There are 4 nested groupings, the coarsest first. Each group lies inside one group of the grouping before and may be the whole of it. The rows also spread widely along 17 directions, which tell nothing about the answers.
Known rows, each followed by its group in each grouping:
0.37,2.33,-0.88,0.32,2.93,0.03,-0.95,1.01,-0.42,-0.25,1.09,1.90,0.47,0.55,2.58,0.00,-1.82,1.15,2.71,-0.64,-1.98,-1.63,0.06,0.35,-0.47,1.02,1.95,2.66	q756 q114 q2 venem
0.74,3.79,-0.66,0.77,-0.07,-1.17,2.11,-2.25,1.12,4.25,-1.50,-2.00,1.29,-2.88,-2.88,0.69,-1.17,0.62,0.24,-0.13,-0.46,-1.62,-1.99,1.24,0.29,-1.25,-1.70,1.72	q775 q970 q44 guka
-1.67,-0.92,-0.90,-0.47,-0.54,-0.59,0.86,0.67,-1.60,-0.67,2.63,0.18,0.59,-0.90,-0.24,1.03,2.07,-0.07,-2.90,1.49,-1.38,0.71,1.29,-2.33,-1.03,-0.54,2.04,-0.05	q394 q16 q427 dopig
2.79,-0.66,0.91,-0.65,-2.31,-1.08,0.68,-0.93,2.38,-1.04,-1.59,1.23,-0.81,-2.52,-3.51,3.51,2.10,2.83,0.48,0.35,0.94,1.90,2.98,0.85,-1.69,1.58,0.92,-1.21	q756 q128 q572 luv
0.26,0.43,-1.00,-2.18,1.22,0.84,1.72,-1.80,-2.07,1.84,0.13,2.27,0.70,1.87,-1.17,-0.61,1.05,1.94,-1.09,0.22,0.92,0.02,-0.26,-0.41,-1.81,0.30,-0.43,1.31	q394 q115 q871 tum
0.40,-1.69,0.30,1.61,0.22,1.04,-1.69,0.51,0.60,-0.93,0.02,-0.64,-1.01,0.23,-0.55,0.19,1.89,-0.17,-0.38,-0.54,0.64,-0.02,2.23,-3.38,-0.30,-2.10,0.11,0.97	q775 q970 q44 bezar
1.18,0.65,0.47,0.23,1.68,0.95,-1.34,0.85,-1.27,1.12,-0.78,2.26,-0.56,1.62,0.29,-1.52,-1.12,1.12,1.81,0.56,-0.14,-1.74,1.30,-1.46,-1.34,-0.21,-0.45,2.43	q394 q689 q536 vuko
-1.23,2.34,5.57,2.18,1.75,-0.74,-0.89,2.50,-2.00,-1.30,-0.33,-0.27,0.11,0.17,0.90,-0.99,0.06,-2.48,-0.86,0.16,-2.21,-0.66,3.74,-1.78,-0.98,-0.19,-0.52,-0.03	q756 q128 q179 loti
2.60,3.23,0.75,0.81,1.85,-0.65,1.05,0.91,-1.45,-1.59,1.49,0.90,-0.88,-0.73,1.33,-2.40,2.19,-0.14,-2.48,1.77,-3.10,-0.66,-2.19,-0.53,-1.45,-0.60,-0.35,2.22	q394 q689 q436 legip
0.65,0.60,1.33,-0.75,-1.53,-2.56,0.86,0.01,-0.40,0.56,-1.15,0.18,1.31,0.10,-2.01,-0.43,-0.50,0.43,-0.52,2.17,-0.61,-0.67,-2.54,0.85,0.21,0.41,-0.95,0.13	q394 q889 q100 dotir
-0.09,0.60,0.37,-1.15,1.84,1.51,-2.36,-1.13,-0.74,-2.32,-0.25,1.51,0.52,0.77,0.40,3.29,0.62,-0.70,2.08,-1.80,0.47,-1.74,0.49,-3.01,-1.52,-1.16,3.72,0.56	q756 q114 q683 lini
0.58,2.86,-1.49,-3.65,1.06,-2.18,0.11,0.00,-0.69,2.53,-1.34,2.18,0.46,0.66,-1.74,0.32,-0.74,2.29,1.82,2.29,0.93,-4.09,-0.75,0.81,0.25,0.74,-0.60,2.91	q394 q689 q436 pem
1.43,3.98,-2.03,-2.28,1.18,0.51,-0.88,-0.01,3.05,1.01,-0.55,0.95,-1.74,-2.40,-1.10,0.73,2.06,0.49,2.73,-2.02,2.09,2.16,3.04,0.02,-0.77,0.84,-1.01,1.18	q756 q128 q179 bafab
-0.04,2.48,2.98,2.86,0.69,-0.02,0.98,0.32,0.49,-4.66,3.05,-0.76,1.40,-0.81,1.36,-0.03,2.81,-0.98,-2.33,-2.51,-2.65,2.42,2.17,-0.25,0.22,1.54,1.92,-0.87	q775 q474 q200 Kisa
-1.36,-0.06,-1.55,-2.14,-2.34,0.44,0.39,-4.16,-0.67,2.86,-0.14,-0.33,2.38,3.16,-3.46,1.30,0.06,2.27,-0.19,0.00,0.75,3.12,1.16,0.88,-1.40,-0.50,0.06,0.43	q394 q889 q100 pagi
1.55,0.00,0.41,2.35,1.75,0.20,-0.35,0.90,1.28,-0.28,0.34,-0.04,-0.12,-0.32,0.24,2.04,-0.01,1.03,0.35,-0.74,-1.40,-1.83,0.48,-1.00,-0.02,-0.22,1.56,0.15	q775 q970 q44 guka
-0.32,0.37,-0.90,-1.29,0.66,-0.23,-0.09,-2.47,-0.97,3.03,-0.25,-0.43,2.50,-1.97,-0.29,1.68,3.38,0.40,-2.12,-1.37,-0.25,2.06,-1.20,-3.47,-2.23,-2.76,-1.20,1.88	q394 q115 q871 tum
-2.84,-2.79,2.34,0.86,-1.14,-1.81,2.16,-1.15,-1.41,-2.24,-0.93,0.33,-0.55,3.13,-3.38,-1.89,-1.85,-3.20,-0.46,0.09,2.75,2.05,1.23,1.32,-0.64,0.97,2.16,-2.84	q394 q16 q427 dopig
0.81,1.98,1.57,0.49,0.66,0.44,0.14,1.53,-0.32,-0.85,1.33,0.91,1.18,2.88,-1.13,2.13,0.32,2.12,-0.62,0.68,-2.19,-2.47,1.59,-0.30,1.68,1.78,1.21,-1.02	q394 q16 q427 dopig
1.77,1.01,-1.84,0.43,-1.15,-0.71,1.02,-0.79,2.50,-0.28,0.32,1.48,0.90,1.12,-1.94,0.23,0.97,4.55,1.25,-1.19,0.49,1.96,1.24,2.22,2.24,2.76,-0.36,0.94	q394 q689 q436 legip
1.89,0.09,1.84,0.65,-0.36,0.68,1.40,0.31,0.57,0.87,0.33,-1.06,1.69,1.10,-1.06,0.49,2.16,0.45,-2.83,-0.24,-0.80,1.43,-3.21,-0.42,0.94,0.22,-2.11,-2.22	q775 q970 q44 bezar
1.16,3.22,-3.54,-1.34,-0.92,0.15,-0.71,0.47,2.07,1.50,1.36,-0.58,-0.73,-1.91,-1.92,0.91,0.42,1.37,1.28,1.02,-0.36,-0.98,-0.05,-0.20,1.12,0.50,-0.47,1.58	q394 q115 q871 tum
1.14,1.46,0.38,-2.58,-0.93,0.46,0.43,2.09,-0.61,1.05,0.30,1.47,-0.90,-2.18,-0.83,-1.57,-0.63,-0.87,0.77,2.66,-0.05,-0.35,0.39,0.01,-2.47,1.97,-1.02,-0.20	q394 q889 q100 pagi
1.13,-1.52,1.07,1.51,0.06,-1.59,0.33,3.09,1.00,0.08,0.72,-0.61,-1.42,-2.13,1.25,-0.70,-2.32,-1.28,0.89,2.27,-1.94,1.99,-0.67,2.30,-1.99,2.54,0.39,-1.25	q756 q128 q179 loti
-0.16,1.41,2.33,2.08,-0.59,0.13,1.44,-0.13,-0.77,0.64,-1.93,2.17,0.68,2.33,-3.42,-2.32,-1.90,1.65,0.56,-0.50,1.68,-2.28,1.06,-0.41,2.41,-0.25,-1.41,0.48	q775 q970 q44 guka
0.74,-2.30,0.41,1.02,-0.92,0.68,0.21,-0.98,0.71,-1.21,-0.76,-1.05,0.16,0.38,-1.93,0.20,1.47,0.12,0.05,-0.73,1.46,0.78,0.18,-0.88,0.47,0.35,-0.22,-0.02	q394 q16 q427 dopig
0.72,-1.67,0.02,-0.43,-1.69,0.13,0.31,-0.67,-1.01,-0.02,1.28,-0.60,0.91,0.68,-0.14,0.06,0.91,1.58,-1.49,2.38,-1.80,2.74,-1.03,1.00,-1.83,0.60,0.15,0.61	q756 q128 q179 loti
0.69,-1.32,0.96,-1.97,1.29,-0.48,0.19,0.11,0.32,-0.78,-0.68,0.64,0.05,-0.30,0.01,2.02,1.74,-0.64,0.27,-0.72,1.30,1.26,-0.06,-0.20,-1.70,1.38,0.74,-1.41	q756 q114 q683 lini
0.70,-0.02,0.87,1.69,-0.45,0.41,1.39,0.65,1.26,2.22,-0.79,-4.06,-0.50,-2.00,-1.76,-0.27,1.50,-0.32,-1.29,0.34,0.33,-0.28,-0.58,0.07,1.90,0.22,-4.06,-0.26	q756 q128 q179 loti
0.06,-0.90,-0.93,-0.46,-1.78,-1.18,-3.02,-0.24,0.17,-0.39,-1.41,-0.21,0.05,-0.70,-0.99,0.31,-1.23,0.70,3.03,1.72,0.39,-1.58,-0.25,-1.15,0.21,-1.35,0.64,3.32	q756 q114 q2 venem
0.59,-1.81,0.96,1.03,0.74,-2.66,-0.74,1.70,1.62,-0.74,-1.06,-0.07,0.63,-2.92,1.51,0.95,0.79,0.94,1.41,-0.45,0.06,0.40,0.59,-0.10,0.11,1.53,0.02,1.42	q756 q128 q572 luv
0.09,0.92,-1.77,0.01,-0.51,-0.42,-1.10,0.50,-0.34,-0.04,1.09,0.48,-0.20,2.86,-0.87,-0.39,-0.21,2.91,0.51,1.80,-0.88,-0.97,0.50,0.03,2.00,-0.49,0.08,2.65	q756 q114 q683 lini
0.40,0.71,-1.30,-1.09,0.48,-1.53,0.46,-0.89,0.47,1.00,0.03,-0.55,0.32,0.37,-1.37,0.74,1.06,0.98,-0.12,0.69,-0.01,0.58,0.05,0.89,-0.37,0.43,0.03,1.43	q394 q16 q427 dopig
0.53,-0.36,1.41,1.16,0.37,0.03,1.15,1.41,-0.10,-2.48,1.48,0.61,-1.04,0.28,0.44,-1.42,-0.05,-0.16,-0.05,0.56,-1.03,0.78,3.18,1.25,-1.60,2.96,1.26,-0.44	q394 q889 q100 dotir
-0.06,0.52,-1.85,0.52,-0.31,-4.56,2.50,-0.39,0.99,1.66,0.59,-0.01,0.37,-1.92,-2.00,2.59,0.61,1.85,-2.21,1.36,-1.81,-0.02,-1.21,0.87,0.27,-0.62,1.29,-0.13	q394 q689 q536 vuko

New rows, each followed by its group in each grouping:
0.98,0.44,-0.86,3.28,-0.94,2.04,-0.03,0.36,-0.75,-2.45,2.36,-0.46,-1.53,1.06,-0.56,-3.15,1.00,1.60,-0.97,1.52,-1.90,-0.47,2.56,-1.16,0.75,-0.52,0.26,3.36	q394 q16 q427 dopig
-0.22,0.11,0.59,-0.49,0.23,-3.61,0.05,-1.08,-0.67,-0.01,-0.49,1.89,1.20,0.88,-0.64,1.46,1.43,1.81,-1.44,0.61,-0.90,2.56,0.16,-0.12,-1.63,-1.31,1.50,0.91	q756 q128 q572 luv
1.25,-1.12,1.66,1.98,-0.25,3.30,-0.16,-0.94,-1.52,-0.36,1.61,-3.59,0.64,-1.04,0.65,0.40,2.59,-1.00,-2.79,0.56,-2.80,0.49,0.08,-2.38,-2.43,-0.71,-0.78,0.61	q394 q115 q871 tum
-0.57,1.60,-0.34,-0.25,1.21,-1.39,-1.02,-0.36,-0.03,-0.35,-0.50,0.86,-0.93,2.12,-0.84,-1.26,0.92,0.59,0.67,-0.20,0.87,1.31,2.17,-0.04,0.07,-1.09,-0.27,2.40	q756 q128 q179 loti
-0.75,2.28,-0.17,0.86,1.48,-2.93,0.74,-0.33,0.60,-0.48,0.54,-0.34,-1.31,-0.73,-0.38,0.76,-0.20,0.13,0.45,-0.26,-1.34,0.91,3.99,1.96,-1.39,0.44,1.71,1.47	q756 q114 q2 venem
2.33,2.21,-1.59,-0.95,-0.79,-0.33,0.43,0.35,0.47,-1.74,0.89,1.97,-2.55,-1.05,-1.88,-1.22,3.40,1.78,-1.34,1.35,0.02,1.04,0.91,-1.21,-0.16,-1.19,-0.64,1.73	q756 q114 q2 venem
1.18,-2.08,-2.46,-1.56,-1.49,1.09,-1.45,0.26,0.60,1.36,1.11,-1.91,-1.24,0.83,-1.57,0.20,1.62,1.11,-0.84,2.72,0.84,0.01,-0.81,-1.21,-0.07,-1.06,-1.38,1.01	q775 q474 q200 Kisa
2.68,1.02,-0.91,1.02,0.24,0.37,-1.35,-0.85,2.14,-0.71,-0.11,-0.95,-0.70,0.92,-1.15,0.77,0.51,0.78,1.38,-0.47,-0.56,0.58,-0.81,0.52,0.03,0.27,0.19,1.03	q394 q115 q871 tum
0.12,0.48,0.18,0.37,-0.84,-1.44,1.34,0.13,-1.17,1.17,-1.48,1.09,-1.02,-4.29,-2.21,-0.76,-0.21,-1.22,-0.67,1.65,0.45,-1.89,-0.93,-2.52,-1.62,-2.24,-0.26,1.08	q394 q689 q436 legip
1.05,2.76,0.14,-0.20,2.89,-0.15,-2.50,0.70,1.69,-1.37,0.64,-3.32,-1.62,2.09,0.41,2.47,1.61,-1.39,0.97,-0.33,-1.05,-1.40,1.63,0.50,0.61,0.11,0.56,0.56	q756 q114 q683 lini
-1.88,0.37,-2.25,-0.63,-0.53,2.01,-0.10,0.89,0.66,1.00,0.92,-1.81,1.47,-1.21,-0.82,0.42,-0.56,0.61,2.41,-0.44,1.60,-3.94,0.82,-1.18,3.76,2.07,-0.43,1.65	q394 q16 q427 dopig
0.88,1.37,-2.45,-1.60,-0.02,1.19,-0.37,-1.01,-0.43,0.57,1.06,-1.48,-1.87,2.67,-2.47,2.38,-0.43,0.54,-0.07,2.73,-0.73,-3.42,-1.45,0.13,0.13,-1.46,1.65,0.19	q756 q114 q2 venem
-2.22,-1.60,2.19,0.59,-1.44,1.84,-2.14,2.35,-1.89,-0.53,0.56,0.21,0.22,2.73,-0.10,-1.97,-1.45,-0.63,1.26,0.84,0.36,0.38,3.90,-2.17,0.57,0.65,-0.69,-0.22	q756 q114 q2 venem
-1.11,0.14,2.26,-0.16,0.13,4.40,-1.55,0.21,-2.45,0.91,0.23,-0.70,1.05,2.74,0.36,-1.98,-0.62,-2.69,0.57,-0.82,0.72,1.38,-0.27,-2.65,-0.75,-0.62,-1.72,-0.77	q756 q114 q683 lini
1.70,0.78,3.20,0.44,1.62,-1.87,-0.53,-0.17,-0.05,-0.94,-1.89,1.72,0.86,-0.23,0.96,0.23,-0.26,0.12,1.55,-0.57,-0.79,1.72,0.07,1.20,-2.76,1.23,0.75,0.84	q756 q128 q572 luv
0.00,0.46,3.02,0.91,0.58,1.61,-0.09,2.70,-1.60,-0.94,1.44,1.05,3.18,1.28,1.49,0.18,-0.61,0.94,-0.08,-0.10,-2.20,-2.78,-0.61,-1.47,1.74,3.13,-0.06,-0.76	q394 q115 q871 tum
2.22,1.86,0.59,0.03,0.71,-0.99,-0.52,2.83,1.17,-1.09,0.61,3.09,-2.16,0.51,-0.11,-0.83,0.41,1.20,0.67,0.95,-0.64,2.02,1.81,0.53,-0.88,1.50,0.25,-0.50	q756 q128 q572 luv
0.50,2.21,1.70,-0.12,0.63,-1.08,0.12,-0.06,0.40,-2.67,2.50,-3.18,0.38,2.38,0.44,1.10,3.97,-0.46,-3.13,0.74,-2.64,2.87,0.82,1.95,0.08,1.40,0.32,-0.89	q756 q128 q572 luv
1.12,-2.01,-0.40,-0.31,0.77,2.43,-1.29,1.44,1.81,1.08,-0.29,-0.16,1.16,-1.62,0.85,2.15,-1.31,0.04,3.72,-1.79,1.18,-1.09,-0.47,-0.88,0.01,3.34,0.15,-0.96	q394 q115 q871 tum
-2.03,1.55,2.74,-0.68,-1.06,2.02,-1.44,2.44,0.78,-0.97,1.31,-3.62,1.16,1.07,1.00,-3.17,0.00,-3.54,2.00,-0.76,1.28,3.37,2.53,1.67,1.86,4.60,-2.94,-1.42	q756 q128 q572 luv
-1.16,0.41,0.58,0.66,1.40,-6.23,2.95,0.93,-0.39,-1.04,0.47,-1.74,-0.80,-2.54,0.20,0.21,1.22,0.38,-2.44,2.36,-2.05,-1.66,1.87,2.59,-0.06,1.12,0.59,2.02	q756 q114 q2 venem
1.59,-0.90,-1.17,-0.40,1.04,0.07,-0.36,-0.17,-0.13,0.46,1.33,-0.58,-1.39,3.08,-0.21,-0.39,0.53,-0.10,-1.06,1.59,-1.01,2.16,-1.27,0.80,-2.15,0.14,0.20,-0.11	q394 q115 q871 tum
0.52,1.97,0.79,0.83,-0.07,-1.19,0.30,1.14,0.45,-1.41,1.85,-0.86,-1.12,1.81,-1.61,1.34,0.99,0.92,-1.50,1.69,-2.47,-0.53,3.62,0.95,0.27,1.18,1.22,-0.72	q394 q689 q536 vuko
0.90,0.63,0.32,1.52,0.27,1.66,3.17,-0.56,-0.85,-0.91,1.22,1.10,1.08,-2.45,1.65,-4.24,1.86,1.10,-0.86,-1.81,-0.12,3.33,-0.54,0.63,-0.45,2.13,-1.97,2.18	q756 q114 q683 lini
-0.99,-2.56,-0.64,-0.38,-1.56,-1.07,-1.32,-0.16,0.22,-0.52,0.06,-2.25,-0.54,-1.31,0.10,-0.66,-1.38,-1.75,1.82,2.17,0.24,1.92,-0.09,1.40,-2.02,0.67,1.02,1.44	q756 q128 q179 loti
0.51,-0.62,-1.30,0.30,-0.89,2.67,-0.04,0.21,0.66,-0.45,1.59,-0.16,-0.82,0.26,-1.13,-0.20,0.56,0.25,0.14,-0.02,0.68,0.55,1.02,-1.27,-0.38,-0.03,0.70,-0.26	q775 q970 q44 bezar
-2.29,-3.89,0.62,1.14,1.78,-0.98,2.37,0.79,-0.85,3.73,-1.33,-0.74,0.56,-3.95,1.48,-3.21,-1.70,-1.67,0.70,-1.17,2.77,0.72,0.87,-0.05,-1.89,1.46,-2.46,1.45	q775 q474 q200 Kisa
-1.64,-0.62,0.84,-3.17,-0.72,-1.45,-0.05,1.06,-0.95,1.69,0.83,-1.64,-0.39,4.81,-2.15,1.10,-0.76,-2.46,-1.62,2.87,0.15,2.33,-1.15,1.61,-0.64,0.67,-0.23,-4.36	q756 q114 q2 venem
-2.49,0.22,0.80,-4.12,-0.20,-2.46,-0.12,1.03,-1.65,0.98,0.14,-3.53,0.91,-1.13,-0.59,1.70,1.43,-2.35,-1.25,3.34,0.22,-2.75,-0.16,-0.15,0.00,0.70,-0.94,0.37	q756 q114 q683 lini
-0.90,-0.01,-0.74,-0.59,0.36,-0.70,1.95,-1.48,-0.51,-0.46,1.35,-0.99,0.33,0.76,-0.57,-0.15,3.02,0.93,-2.29,-0.54,0.19,2.35,1.47,0.60,-0.04,0.43,-0.33,0.72	q756 q114 q2 venem
2.38,-1.45,2.50,3.45,-0.09,-3.12,0.00,1.29,2.75,-4.53,-1.19,2.93,-0.41,0.53,-0.54,0.27,1.83,1.64,-0.14,-2.08,0.01,3.46,-0.26,-0.05,1.67,0.70,1.06,-1.41	q756 q128 q179 bafab
0.11,1.17,0.12,-0.98,-0.42,-0.16,-0.92,-1.56,0.11,1.08,-2.78,1.34,-0.24,-1.09,-2.02,-0.75,-2.24,-0.85,3.82,-0.75,2.28,0.01,-0.12,-0.14,-1.32,-0.66,-0.17,1.60	q756 q114 q2 venem
2.58,-2.18,1.59,-1.81,0.41,-1.71,-2.44,0.55,1.77,-2.75,-1.62,-1.21,-1.52,3.84,-1.99,2.31,2.48,0.62,0.95,1.67,1.26,-0.33,2.21,1.12,-0.34,1.90,0.48,-0.33	q394 q16 q427 dopig
0.82,-1.81,1.72,1.48,1.29,-1.50,-0.14,1.04,0.55,0.84,0.75,-1.98,1.61,3.75,0.25,2.75,0.23,2.93,-1.01,0.77,-2.76,-0.19,2.26,2.01,0.59,3.13,-0.26,-0.68	q394 q115 q871 tum
2.87,1.44,1.01,0.69,1.88,-1.16,-2.70,1.53,2.00,0.49,-1.61,0.59,-0.80,0.16,-0.01,2.52,0.78,1.73,1.82,-0.07,-1.03,-0.84,1.02,-0.83,-0.26,-0.47,-0.20,1.14	q756 q128 q572 luv
-0.87,-3.56,-1.27,-0.76,-1.10,-0.87,-0.42,-1.31,-1.94,0.37,-0.24,1.03,0.43,1.77,-1.78,1.43,-1.53,2.37,0.40,2.71,0.18,-2.29,0.87,-0.67,-1.61,-0.38,2.52,1.93	q394 q115 q871 tum
0.21,-1.39,-1.13,1.77,0.10,1.60,1.11,-0.25,-0.45,0.42,-1.17,1.23,-0.66,-1.14,-0.84,-1.80,-1.73,2.49,2.57,-0.31,1.86,-3.14,1.36,-0.50,1.19,0.70,-0.52,3.38	q756 q114 q683 lini
0.85,-1.68,-0.70,0.17,-1.39,0.54,0.52,-1.22,-0.50,0.35,0.20,-1.28,-1.45,0.52,-1.57,-1.57,1.50,0.17,-1.66,1.98,0.26,3.01,-0.67,0.23,-1.70,-1.19,-1.18,0.88	q756 q128 q179 loti
1.91,-2.38,0.83,-0.14,-0.55,0.42,-1.23,-3.03,-0.38,2.07,-3.63,1.33,0.93,0.00,-0.85,-0.68,-0.46,2.15,2.49,-0.44,1.46,2.84,-0.09,-0.05,-3.49,-0.92,-1.47,3.20	q756 q128 q179 bafab
0.58,1.87,-0.30,-3.83,-0.87,-0.85,0.59,-0.71,-0.15,0.69,-0.52,1.86,-0.78,0.61,-3.02,1.32,1.03,1.33,0.08,1.87,1.17,0.69,1.22,0.87,-1.60,0.82,0.34,-0.37	q756 q128 q179 bafab
0.80,-1.78,-0.36,-0.62,0.45,-0.51,1.75,-1.29,-0.92,-0.40,-0.30,-0.60,-1.63,2.80,-2.32,0.44,1.06,0.97,-1.92,2.33,0.74,-1.11,-1.59,1.21,-0.35,-0.43,0.49,-0.15	q756 q128 q179 loti
0.59,2.39,1.10,-0.23,1.20,-1.23,1.95,-0.09,-0.35,0.22,-0.72,2.52,-0.32,-0.54,-0.89,-0.57,-0.59,1.20,0.71,-0.14,0.28,0.04,1.48,1.65,-1.21,1.64,0.49,0.62	q756 q128 q572 luv
4.72,-0.42,0.24,0.85,0.76,2.12,-1.72,0.35,0.01,1.58,-1.96,1.63,-1.57,-1.07,0.04,-0.31,-0.25,0.58,1.33,0.78,-0.81,-0.23,-3.88,-2.50,-2.61,-2.45,-1.53,1.38	q756 q114 q2 venem
0.27,2.45,-1.34,-1.24,0.89,0.27,-0.16,-4.59,0.13,0.44,-0.72,-1.76,1.00,0.09,-1.56,1.79,4.66,0.68,-1.30,-2.40,0.78,1.70,-0.25,-1.74,-0.50,-3.29,-0.75,2.74	q756 q114 q2 venem
-1.09,1.48,2.76,0.40,-0.65,0.07,-0.34,-0.69,-1.02,-1.83,-0.15,-1.09,0.98,0.49,-1.47,1.46,-0.18,-2.05,-0.14,-0.23,-0.71,-0.38,0.85,-0.83,-0.25,-0.28,1.54,-1.08	q756 q114 q683 lini
2.59,1.20,0.83,0.20,2.86,3.64,0.56,-1.03,0.14,-0.29,0.31,1.20,-1.17,1.40,-0.62,2.82,4.06,2.95,-1.13,-2.19,-0.25,0.32,4.72,-1.62,-2.00,0.30,0.16,-0.01	q756 q128 q179 loti
0.88,-1.85,1.22,1.40,-0.35,-1.42,1.34,2.90,0.99,-2.88,0.20,3.89,-0.19,1.09,0.06,-1.89,-0.23,2.62,0.98,-0.65,0.87,1.24,0.91,1.05,2.42,3.68,0.06,-1.01	q756 q114 q2 venem
1.64,-0.80,0.98,2.96,-0.22,1.37,0.05,3.81,2.54,-3.36,0.21,-0.33,-0.23,-3.63,1.43,-2.24,-0.06,1.55,3.60,-1.20,0.77,-3.90,2.52,0.07,4.00,5.35,-1.36,2.02	q394 q689 q536 vuko
0.83,-0.82,-3.35,-2.30,1.43,-3.57,-0.10,1.26,0.22,2.27,-0.03,3.58,-2.73,3.10,-1.89,-0.42,-0.70,2.04,0.00,2.75,1.09,0.96,-0.18,0.72,-1.49,-0.55,0.55,0.71	q394 q115 q871 tum
2.06,1.34,-0.09,3.97,-0.75,0.99,0.31,0.84,1.04,-2.78,2.14,0.85,-1.35,0.99,0.07,-3.20,1.65,0.92,-1.37,-0.98,-1.80,4.57,-0.30,-0.40,1.23,-0.51,-0.67,0.42	q756 q114 q683 lini
-0.62,0.26,-0.69,-0.98,2.63,2.04,-1.11,-1.25,-2.62,2.90,-0.28,0.49,-0.53,2.17,-0.94,1.75,-0.77,-1.50,-0.30,0.24,0.04,-2.33,-0.63,-3.71,-3.08,-3.35,1.29,0.28	q394 q115 q871 tum
-0.45,0.25,1.03,1.07,0.85,-0.02,-0.80,-0.74,-1.23,2.81,-0.40,-1.30,0.88,1.67,-1.55,1.55,2.19,1.10,-2.64,-0.17,-1.16,0.05,2.52,-3.29,-0.57,-2.74,-1.82,0.93	q394 q115 q871 tum
1.52,0.89,1.20,-0.63,-1.00,-0.85,-2.88,0.59,0.71,1.64,-0.49,-0.83,0.01,0.03,-1.18,3.16,0.87,-0.02,-0.32,1.84,-2.06,2.33,0.30,-1.42,-2.34,-1.80,0.04,-0.84	q756 q128 q572 luv
0.76,0.23,-1.44,-0.72,0.66,0.04,1.58,-1.47,0.29,2.30,-0.70,-0.78,-0.20,2.14,-2.71,0.44,0.44,2.85,0.19,0.68,1.09,-1.37,1.73,1.79,0.66,1.23,-1.10,1.65	q394 q16 q427 dopig
1.85,-0.76,2.19,1.51,1.76,1.55,0.76,0.25,-0.82,1.77,-0.91,0.20,0.03,0.55,0.21,-1.13,-0.03,-0.01,-0.64,-0.14,-0.28,0.23,-0.15,-0.85,-2.31,-0.26,-1.58,0.20	q775 q970 q44 guka
